There are 4 ways to turn a row about zero (a turn may also mirror it). The second row of each pair is the first, turned, with some noise. The first 36 pairs use one turn. New pairs use 2 turns, one after the other, and a turn may come again.
(in the rows, 128 means zero)
Some pairs, each with its turns in order after it:
[ 91 129 105 155 120 128 173 140]
[ 83 154 149 139 113 111  93 124] => Z_572

[156 143 118 168 171 211 151 118]
[166 107  94  64 179 100  87 114] => Z_204

[127 157  88  86 125 160  95 149]
[183 152 103 156 123 159 104 128] => Z_204

[124 109 135  64 119 141 101 146]
[117 147 107 145 113 187 108 139] => Z_204

[118 150 119 128 137 132 123 138]
[119 114 133 124 121 139 113 138] => Z_572

[ 82 128 103 142 115 139 146 142]
[ 85 141 136 153 113 132 100 131] => Z_572

[ 82  92  82  83  98 162 143 135]
[115 139  51 121  88 168 124 133] => Z_137

[139 140 129 103 188 138 102 153]
[167 134 162 107 129 160 125 171] => Z_812

[126 125 133 114  92 137  86 104]
[115 150 122 100 162  91 132 124] => Z_812

[195  77 155 122 142 122 116 157]
[165 162 153 149 145 125  55 135] => Z_137

[ 90 173 118 100 140 156 103 147]
[ 97  85 118 121 104 172 117 158] => Z_572

[128  78 157  68 125 108 165 124]
[128 157  81 107 174 144  91 166] => Z_137

[119 106 177 143 150 105 149 110]
[116 160 157 114 173 136 138 151] => Z_137

[125  97 106 120  88 163 129 166]
[151 160 153 134 131 102 131  72] => Z_812

[156 137 150 112 159 140 201 163]
[104  48  94 135 150 128 109 105] => Z_204

[124 132 147  96 130 150 146 118]
[103 134  99 115 147 119 116 121] => Z_137

[163 169  94  91 110  97 148 157]
[156  65  95 165 144 110 109 137] => Z_137

[155 150 155 135 129  94 112  90]
[103 103  89  90 129 130 125 158] => Z_812

[124 166 148 100 138  69 135 152]
[154 143 124  83 108 170  91 110] => Z_572

[ 84 107 143 170 124 157 121 100]
[ 69 140 159 152 124  99 140 138] => Z_812

[118 114 126  88 105  89 130 101]
[ 94 151 163 165 111 144 120 125] => Z_204

[ 74 116 150 137  95 174  73 165]
[151 159 120  86  96 165 146  57] => Z_137

[173 141  73 135 165 134  92 100]
[143  66 168  83 161 133 126 140] => Z_812

[ 74 139 130 113 160  69 137 130]
[119 135 100 171 159 184 142 160] => Z_812

[163 157 118 161  91 109  96 166]
[152 104 118 140 180 138  73 118] => Z_572

[115 159 145 128 104 101  91 168]
[139 138 102 161 103 131 172 164] => Z_204

[169 148 113 153 155  91 110  98]
[111  72 120  88 141 158 124 143] => Z_812

[106 163 122 167  71  97 147 114]
[120  65 151 117 134 169 165 134] => Z_137

[106 100 102 161 154  41  95 104]
[107 174 164 124  90 107 197  74] => Z_204

[137 116 170 140 112 191 134 109]
[ 80 148 144  97 129 142  94  87] => Z_137

[119 131 104 150 142 175 124 135]
[ 95  92 136 142 127 102 124 148] => Z_572

[130 128 131  85 176 114 128 112]
[101 152 104 148 145 142 119  84] => Z_204

[135  88 114 193 120 108 227 118]
[100 205 168 126 136  43 103  97] => Z_572

[121 175 140 100 162 186 118 175]
[163 119  52 139 171 151 120 135] => Z_204

[127 131 127 111 131 144 126 112]
[136 125 129 131 130 110 134 143] => Z_812

[142 113 157 135 119 140 131  59]
[131 145 152 127 154 126 192 126] => Z_572

New pairs. What belongs after each?
[101 174 155 129 125 106 220 157]
[136 199 111 195 160 164 123 153] => Z_572 Z_204

[173 114 124  75 110 129 160 204]
[195 159 127 169  81 150 123  80] => Z_572 Z_204

[ 85  82  97 133 114 102 132 136]
[123  85 177 115 108 144 157 116] => Z_572 Z_137

[129 169 128 105  93 108 170 121]
[128 185 110 152 105 140 122 157] => Z_137 Z_137

[148  88  88  72 137 119 153 138]
[149 134 114 132 156 137  52 151] => Z_572 Z_572

[145 118 120 123 135 112  94  93]
[116 133 103 124 151 119  92 144] => Z_204 Z_812

[124 141 129  84 151  94 101  73]
[175 137  86 136 138 180 138 112] => Z_137 Z_812

[173 128 164 178  96 171 163 101]
[184 127  73 142  77 156 116  94] => Z_204 Z_572

[111 164 140  97 154 143 149 148]
[143  92 114 129 165 114  98 122] => Z_812 Z_572

[136 118 121  95 168  89 147 166]
[ 94 104 146 153 138  79 147 114] => Z_204 Z_812

[117 120 125  98 121 155 141 194]
[135 133 108 136 120  61 100 151] => Z_812 Z_204

[177  91  93 112 137  62 106 126]
[186  91 148 153 109  85 174 139] => Z_812 Z_812

[ 73 135 141 119 108 164 148 142]
[133 106 173 124 153 146  91  99] => Z_812 Z_572

[133 144 148 146 144 102 133  91]
[107 128 105 159  97 123 113 129] => Z_812 Z_572

[152 162 146  92 168 114 127 124]
[155 104 100 124  91 157 111 125] => Z_812 Z_204

[107  95 140  80 159 139 110 161]
[146 122 177 152 140  79 111 134] => Z_204 Z_812

[107 100 140  93 145 153 143 170]
[ 90 106 114 153 112  97 157 159] => Z_204 Z_572

[ 97 121  71 130 111 137  92 115]
[112 173 101 153 166 131 107 149] => Z_137 Z_572

[120 146  66 116 120 122 108 188]
[143 153 148 166 179  75 118 142] => Z_137 Z_572

[168 128 103 121 136 118 140 173]
[124 119 137 111  88 158  99 156] => Z_204 Z_137

[139 111 174  96  71 175  86 183]
[191 131 165  90 148 154 120  49] => Z_572 Z_204

[108 154 155 129 133  91 113 154]
[104 136 133 154 153 106 104 153] => Z_137 Z_137

[150 167 204 112 133 124 134 133]
[123 120 143 172  75 123  73 121] => Z_204 Z_572

[137 157 183 154 121 113 133 123]
[130 131 122 128  98 137 160 181] => Z_137 Z_812

[163 133 150 112 145 160 109 160]
[150 101 119 108 151 110  90 106] => Z_812 Z_137

[140 145 128  99  87 152 102 127]
[142 125 120 105 167 104 166 123] => Z_137 Z_812

[144 169 100 106 144 142 165 195]
[200 132  82 114  88 127 133 122] => Z_572 Z_137

[ 50 113  63 192 145 173 131 126]
[196  96 102 101  55 112 147 188] => Z_204 Z_812

[123 123 101 170 115 146  98 150]
[ 83 128 157 116 128 152 152 121] => Z_572 Z_812

[168  99 117 106 131  90 111 120]
[121  93 130  76 110 149 146 123] => Z_204 Z_137

[127 161 174 138 115 164 129 171]
[157 146 106 191 109 146 115 132] => Z_204 Z_137

[119 126 119 140 120 124 144 129]
[123 118 140 127 130 145 127 119] => Z_572 Z_572

[118 138 145 109 102 130 120 121]
[139 131 137 144 130 136 142  97] => Z_204 Z_137

[121 188 117 111  97 147 141 106]
[128 126  90  99  95  91 165 114] => Z_204 Z_204

[157 125 148  60 154 115 171 164]
[ 82 123 190 144 165 101 159 107] => Z_204 Z_812

[ 85 121 137 144 118 136  94 150]
[100 100 154 100 124 166 128 121] => Z_812 Z_572

[172 179 135 121 134 134 171  83]
[185 111 161 159 100 140 121  82] => Z_204 Z_572

[170 134 108 100 158  93  77 139]
[202 128 149 116 110 111 150 150] => Z_812 Z_812

[181 162 110 111 104 188 129 161]
[186 128 147 145  65 119  79 129] => Z_204 Z_137

[132 103 167  91 116 136 129 147]
[122  70 119 147 141 118 122 127] => Z_812 Z_137

[123 149  85 131 133 130 118 136]
[119 107 151 132 128 110 102 139] => Z_204 Z_137

[114 135 134 122  76  99 106 174]
[127  74 157 160 138 117 142 163] => Z_572 Z_572

[107  95 126 155 115  50  41 167]
[ 75  36  94 136 168 185 117 103] => Z_204 Z_137

[155 164 130 155 120  88 110  85]
[161  87 152 125 159 134 165 152] => Z_204 Z_137

[ 86 118 147 122 123 146 132 132]
[147 113 134 156 143 102 117 146] => Z_137 Z_812

[208 147 112 123  96 169  78 188]
[ 82 193  94 175 100 124  58 138] => Z_812 Z_204

